All groups share one centre, and each spreads out both ways along 11 directions, with some noise.
Some rows, each with its group after it:
[ 10 -21  12  11 -21  -8   7  43 -31  12   2  28  25 -20 -25 -15  -7  10
 -24  11  11 -20   9  17 -16]  daf
[ 16   9  -3 -31   1  -6  25 -40  23  11  11   5  -2  -7   3  -1  13   1
  10   6  30   1  17  10   9]  ridap
[-10   9   2   6 -19   4 -12   2 -26   9  18  19 -18  16   2  15  12   4
  17  -9 -12  -6   5  19  31]  daf
[ -6 -14   0 -11   3  -2 -11   5 -12  -2  22  11 -16  -2  -1   3   6  -4
   8   7  12   0  -2   3   4]  lum
[-14  26   2  -6   9  27 -32  -8   0  -2  -3  14 -24   9  -2  11  -1   7
  32  23  -2  -1  33 -11  41]  Kog
[ 33   1  11   3  -4   5  18  11  28   8 -11  -8 -20  -2  16 -22 -17  -3
  -5  10  11  26   6 -21  22]  lum
[ 21  15  -7   2   6 -23  24   9 -17  10   9   4  35 -14 -11   2   6  -3
  -6  -5  36  -8  -9  41 -10]  daf
[  7  -4   2  -6 -38   4 -26  20 -14  17  39  43   7 -19  -1 -14  -3 -25
  22  23   2 -17  15  12 -13]  daf
[ 46  10  13 -15 -31 -14  15  16  35  19  12 -26   1  20   5  -4  18   9
   4  -2  34 -22  21 -23  45]  Kog
[ 10  -2   3 -14  -7  -7  12 -10  27   5  -2 -13 -11  20  18   7  -5  -6
   0 -12 -14  -9   1  -1  25]  lum
[ 28  24  -1 -26  17 -12   8  24  -5 -11   4  -9  -2  -2  -6  -1 -13 -27
  20   3  40 -34  13  12  29]  ridap
[ 36  14   4 -32  28  -7  24 -35  32  -9  15 -15 -13  -7   3   5   9  -4
  21 -21  61  27  -6   4   7]  lum
[-14 -11  -4 -21 -13 -20  17 -81   2  14  -2  23 -11  -9  20   5   7  -7
   2 -10   7  -8  -2 -14 -13]  ridap
[  3 -32  14   7 -12   0   9  27  14 -12  30 -39  -5  45   0  32  53  18
 -23   1 -10  -4 -10   1   2]  Kog
[ 16  -2   5 -12   6   2  18  11  17   1  -4  -7  10   8  -4   0   3   4
 -11  10   8  -9  13  13   8]  ridap
[-40 -13  24  27 -61 -12 -67   5 -46   9   9  15 -27  19  12  25  -4   3
   7 -12 -32 -46   4 -69  14]  ridap
[ 39 -19  11 -16 -16   4  -9  19  26   4  11  36  44 -10 -31  -4 -17 -11
  31  16  56 -38   6  25  13]  daf
[ 20  -6  -6  -1  -8 -21   0 -16  29   7  -3  -5 -18   8  42  -4 -25 -36
  13  18   6  -1 -13 -31  27]  lum
[ -5  -8  -8   2  13   7 -18  31  -7  -7   6   5 -10  -1   2  -5 -15  -5
   5  13 -12   8  -6   7   5]  Kog
[ 23   5   4   6  -1  15  18  16  16 -17 -11  -1  12   6  -8  -3 -16 -10
   7 -21   4   2 -12  19   9]  lum
[-18  -3  -4   3 -19 -12 -29 -20  25  31  -4  -1  37  12   6  18  -1  21
  -5  17 -25 -20   9 -22 -11]  ridap
[ 23  51   2  12  16  -4  -5 -14 -12  -3   5  -6 -22 -12  13   9 -18 -11
  33 -53  31  50 -30  18  15]  lum
[  6 -42  18 -12 -22   0  -2  -7  28   2   4  20   1 -16   9 -20 -14 -18
 -15  21  -4  -2   2 -31 -47]  daf
[  0  -1  16  23 -16   7 -16   3 -13 -14  -1   9  -4   4 -10   9  10  -3
   9  17  30 -13  -1 -24   5]  lum
[ 27  18   3 -25  11  -1   4  14  34  35  -6   8  16 -25  -3 -23 -35  17
  -6  -4  -4  21  21  19  -3]  ridap
[ -3 -18  10  26 -27  -1 -11 -11  16   2  14  13  10  22  20  26   2 -22
   7  -2 -22   4 -27  14 -13]  daf
[  7  -1   8 -25 -22  -5  40 -33 -12  -2   6   6 -52   6  21 -11   7 -18
   0 -34  -2  -1   6  -1  27]  Kog
[-11 -25  41   7 -30  38  -6  41 -23 -16   6  17 -23  18 -35   4  28  32
 -20   7 -13 -17  41 -10  16]  lum
[-25 -28  -6 -12  34   6 -19   0   0 -18 -16  10 -12 -11   5  -4 -37 -17
   2   6 -29   4 -15  -8 -26]  Kog
[ 11 -71  10 -19  25  23  25  21  41 -22 -27 -12  12  19 -37  -7  -5  44
 -21   3   8  -7  -7  -5  20]  daf
[ 15 -17   3 -19  -9  21  -1  33  30 -14   3  -3 -15  18  -2 -14  -8 -11
  14  19  -9 -24  19  -4  37]  Kog
[ 26  52   5   0 -23 -24  -5 -20  18  30  22 -12   1   0  38  11   4 -20
  17  -8  13   2   8  -2  10]  daf
[ 20  35   8 -22 -21 -17   1 -44   9  22  17  12   2  -3  12  14   7 -11
  27 -16  33 -17  15   3  17]  daf
[-12  -8 -23  40  14  -3   1  36 -20 -13   9 -21  11  28   9  17  38  -8
 -13  61   5  -8 -11  11  18]  ridap
[ 26  -4  -2  -1 -23  -9   7   2  26  24  20  10  -2   8  24   1 -19 -13
  12 -24 -15  10 -18  31  20]  Kog
[  2  -9  11   2  28  -2  16  12 -13 -11 -25  -3   1 -15 -10 -12 -16   7
 -26  11  12   6   5 -15 -16]  Kog
[ 27  -9  13 -20 -18  15  12 -36  68  20   8  23  23  13   4  17   1  13
  15  -5  -1   3   8  33   9]  Kog
[ -6   0  -8  -9  -3  -4 -25  13   8  -9   3  -2  -3  23   9  13  -6 -20
  24  19  -8 -47  10 -10  35]  ridap
[  1  -2  -5  -1  29 -37 -15   4   8   7  -3 -30  47  -1 -10  22  12  17
 -14  26  42 -26  -4 -25 -17]  lum
[ 18   4 -25  -1  13  -7 -11  -6   1  12  36   2 -30 -18  24 -21   5 -13
  27  25  31  48 -15  -1  16]  ridap
[ 18  14 -24  24  34  -9  -1  34  27 -20   5 -36   7  24  32  15 -17 -37
  11   0 -11  20 -42  35  10]  daf
[  5  -1   1  -8 -19  -3 -10 -17   5   9   7  13   0  -2   4  -1   1  -4
  13   6  15 -11   9 -15   6]  lum
[ 15   5 -23 -23  18 -15  -9  33  16   9   8 -14  14 -13  -4 -21 -14  -7
  11  16  10 -14   9   2   9]  daf
[ 19   9  10 -33  10 -39  -7 -40  21  22  -3 -19 -28 -30  28 -19 -31  -5
   6 -22  30  23  -3 -64 -13]  Kog
[  8 -12   7 -28 -17   8   8 -16  14   6  13  16  -6   0  -8  -5  10   4
   7   1   7 -15  20   2   7]  lum
[ 22  18  26  16 -31  24   5 -22  20  -2   5   2   8  14 -16  15  48  18
  12  28  63  -5  25 -23  27]  lum
[  4 -16   2  -6 -14  15 -24   8  17  17  27  22  -1   2   2   4   3   8
  15  14  -9  14  -1  22   6]  Kog
[ 14   6  15   7  -8   2  12  18  -9   3   9  -8  -3  13  -5  14  18  15
 -10  -9   8   2   7  11  18]  ridap
[  1 -45   9 -30   0 -16  22  -2  10 -22   0 -20 -11   6  -1 -11   9  -8
 -23  -5   6 -30   0 -36 -18]  Kog
[ -5  17  -2  -2 -16 -17   2 -12 -20  14  13   5   6   1   7   9  15  -4
  -1  -9  -4 -18   8  10  -4]  daf
[ 37 -22 -13 -10  20   2   2  23  37 -27  26 -28 -23  10  14 -11   3 -27
  32   6  41  15 -33  -9  31]  ridap
[ -5  11  12 -23  -5 -14  -8   1 -11  17 -25  19   9  -9  -3  -2 -44  -8
  -6 -14 -22 -42  27  -6   0]  ridap

New rows, each followed by its group:
[ 26   4   6  15 -33 -24  -5   6  -5  51  15  32  17 -27  15  -9 -29   9
  -6 -21  -1  31 -19  19 -12]  Kog
[ 33  10  15  -7 -33 -27  31 -30   6  36   4  14  -7 -11  16  -6  -4   1
  -8 -35  18  12   0   2   9]  Kog
[ 33 -12  22  -2 -45   0 -18   9  44  29  23  18  16  -9   8  -7  -8  -7
   6  18  11   1   9 -16  -6]  daf
[  4  30  17   6 -11 -16 -11 -27  10  24 -14  -9 -20  11  25  18 -18   5
   2 -25  -8   9   7 -29  25]  Kog
[ 24   6  11  19 -31  -2  10 -23  23   2 -20   8   1   2  18  -7 -10 -26
  10  11  21  -6  -4 -29  19]  lum
[  6  11  16  19 -36  13  -9  -2   7   3 -11  17  28  -2 -20  -1   5   7
   9   6  17 -23  14 -10   4]  lum
[ 18  23 -22  22 -13 -23   0 -19  11  23  -5   5  39 -16  15  -2  -8 -18
  16  15  33  -1 -17   1   4]  lum
[ 12   2 -15 -33  15 -16  -3 -20  18   8  21   1  21 -17  -9   3   6   2
  24  -1  35 -11  -3  13  -5]  lum
[  4   9  16   7 -23   2 -17  -1   3  15  -6   5 -14   2   6  -2  -8   4
   6  -1  -2  -2  17 -31  19]  lum
[ 16   7   0 -31  25 -11 -13 -27   0  -1  33  -1 -22 -16   4   6  10  -9
  34  -5  57  21  -9  -9   1]  lum
[ 15  -4  15   8  -1  -1   5  35 -24 -12   9  -4 -33   3   1  -7 -10  -9
  -2 -19  14  11 -10  -4  18]  ridap
[ 18  22   5  -8   6   8   8 -12  10 -10   7   2 -15   3   0   7  -5  -7
  22 -33  19  19 -12  23  17]  lum
[  5  57 -21 -15  16 -26  13  -1 -20   8  10 -27   1   5  11  10   9 -16
  10 -11  15 -22  13  21  26]  daf
[ 25  32  -9   9  -6 -30 -32  16  14  18  14   2  25 -13  28   5 -40 -43
  29   1  14  -5 -21   5  -5]  daf
[  6   2  -2  -6  13 -17  -7 -26  25  11  12 -19   6  11  18  25   2   6
   3 -16   6  21 -23   1  -9]  Kog
[-29   5 -11 -13  28  15 -21 -23  12 -22 -13   7 -15  19   8  22 -13 -17
  26   3 -26 -13   1   3  14]  Kog
[ -1   8  -7 -29  17 -23  -5 -15   1  18  21  -8   4   1   3  18   5  10
   9 -23   0   0  -4  19   3]  lum
[ 19  -6   1 -19 -15 -16   0 -17  39  26   0  -7  32   9  -9  12   7  25
   5  -7  20 -26   7 -13  15]  daf
[ -6  -2   9 -31  21 -13 -18  -2  14  -6  10 -32   6  26 -11  37  17  20
   5 -13  10 -28   7 -12  10]  lum
[ 12 -33   8 -13  -9  14  -2  30  10   1   1  10   7   9 -29  -4   1  30
   2   6   8 -21  14   3  34]  daf
[  5 -11  -9 -10  14   2 -48  53  -1   9  22   4   1 -19 -14 -16 -19   5
  19  33   8   3   8 -12   2]  lum
[ 19  43  31  16  11   0 -17  -8  11  30 -21 -13 -10  -7   7   6 -11  37
 -11  10  28  38  26 -43  21]  Kog
[ -3 -18  11 -27   1  -7  13 -44 -24   4  -3  36 -23 -32  -7 -13 -16   2
  -1 -19  26   9  -1 -13 -18]  daf
[  3  -6  16 -17 -26  12   5 -25  26   7   1  12   0  21   0  17  12   6
   8  -3  -7 -26  21   2  23]  Kog
[ -8  12  -1 -12 -10  -6 -28 -18  -2  18   9  10 -27   0  16   7 -16  -3
  27 -16  -6  -2   6 -19  29]  daf
[ 20  27  -2  17  -2  -6  -4 -19  -6  -2  10  10 -35  -8  30  -2 -18 -29
  31 -22  24  41 -31   5  21]  lum
[  9  37   0  -1   5  -8  10 -39 -17   3   8  13   3 -14  -3  13   2  -5
  24 -43  40  22 -20  24  -4]  lum
[ 11 -11  -4 -20  27 -12  -6   3  32 -11 -25 -21   9   6   0   2 -32  -1
  13  -7  12 -22  -9 -21  23]  daf
[  1  13  18  -6  -4  17  16 -17   0  -6  -2  -2 -36  25   5  13  24   8
  -2  -6  -2   1  23  -7  38]  Kog
[  2 -37   4 -10   5  10  -2   3  30   1  -4 -11 -21  11   8  -8  -6  18
 -10   3 -22  19  -8 -24   9]  daf
[ -9 -24  32  -5   3   5  -6   5  12 -10 -19 -13 -15  11  -2   5  -4  18
 -29   8 -10  -9  17 -48 -11]  Kog
[  6 -21   8   1  -5   8  -6  24   3  -1  14   3 -18  13   0  -1  13   5
  -3  32   7  -3  13 -13  19]  lum
[ -9   4 -20 -32  13 -12   2  -7  -4  10  29   3 -16  15  15  19  -4  -2
  15 -50 -41   2 -18  57  17]  lum
[ -2   0   2   9   8  -6  27  10 -34 -17  -2   0 -15  12   2   6  18 -12
 -13  15  13 -12   5  17  18]  ridap
[  5  -1 -24  12  14 -21 -25  34   0  15  13  -9  -8   0  28  -3 -26 -15
  11  18 -15  14 -22   4  18]  lum
[ 37  16   9  14 -17  -3   7  -7  39  21  24  -5   6  12  22  14  11   1
  13  -3  19  32 -16  23  18]  daf
[  8  -6   0   7 -10  -1 -14   3  32   0  10 -22  -2  26  14  15  11   4
  11  11   3 -10  -6 -25  26]  ridap
[  0 -12  19   5 -26   5  -6  15  -5   8  13   2 -27  17   8   4   9  11
  -9  -4 -18  -4  14 -17  21]  Kog
[ 18   3   4  11   5   6  12   8  15  -8   2 -15  10  18  -2  12  15   4
   1  10  24   0  -6   8  17]  lum
[ 10  16   0  -7 -11  -3 -32  27  -9  18   2  12 -14 -19   0 -28 -31  -6
  23  15  12 -10  25 -31  30]  Kog
[  7   6   7 -21  21  18  30  -4   8 -27 -26 -13 -22  15 -15  -7  10   0
  -3  16  18 -18  32  -9  36]  Kog
[ -1 -10   6  -9 -28   2  -6 -17   1  14  36  13 -29  12  17  11  20   2
  12 -17 -13  13  -5   9  12]  Kog
[ -8   5  16   6  -6  -4   7  10 -36   4  -7   2 -22   7  -2   4   1  14
 -17 -16  -8  -6  11  -4  20]  daf
[ 15  -8  29 -18  10  15 -16  29   2 -11  12  -3 -59  -4   3 -14 -19   1
   5  -7   8  31   8 -31  20]  lum
[  2 -29  26  -3  32 -18  11 -26 -16  -6 -62   9  -1  -2 -26  21 -51  37
 -12 -56  36  -6 -26 -27  33]  daf
[-18  13  -2 -10   3 -20 -28 -11 -32  13  24   7 -16  -4   3  22   2   8
  15 -25  -2   6  -5   1   2]  lum
[-15 -15   0 -14   1  22   4  -5   2 -32  15  10 -32  23   7   6  13 -31
  14  11 -21 -17   8  14   8]  daf
[  7  -5  -4   0 -10 -17   9   3 -10   8  30  -9   5   7   1  12  29   5
  -1  -7  17  -1 -12  15   3]  Kog
[  6  -2   8  -2  14   2   4  25 -18 -15  -9   4 -12  -1  -9  -2 -19  -9
   1  -4   9  -5   2  10  22]  daf
[  4 -29  -3 -13  28 -22   5 -36  27   5 -26  -8   3  -9   2   4 -31  15
  -2 -26  17  17 -35 -23  -4]  daf
[  1 -15  -2   4  15   9 -30  53  -3 -19  13  -3  -3   6 -12   4  -9  -6
  17  20   6  -3 -10   2  13]  lum
[  6   4  14  -1 -16   8   2  -1  17   6   9  -8 -28  23  16  12  14  11
  -2  -5 -13   6  15 -11  33]  daf
[ 21 -31   8 -31  -7   4   4  25  55  -5 -13  -9   6  11   3 -16 -27  -8
  -3  15 -12 -30  16 -24  13]  lum
[ 35   7 -12 -12 -20  -5   3 -17  52  20  -8   9  -7 -11  34 -30 -39 -32
  25   7   4   6  -4 -17  23]  lum
[-23 -19 -17  30  -7   2 -36  55 -30   6  15  10   8   1  -3  -4   2  -1
  -7  57 -23 -12   4   0   0]  ridap
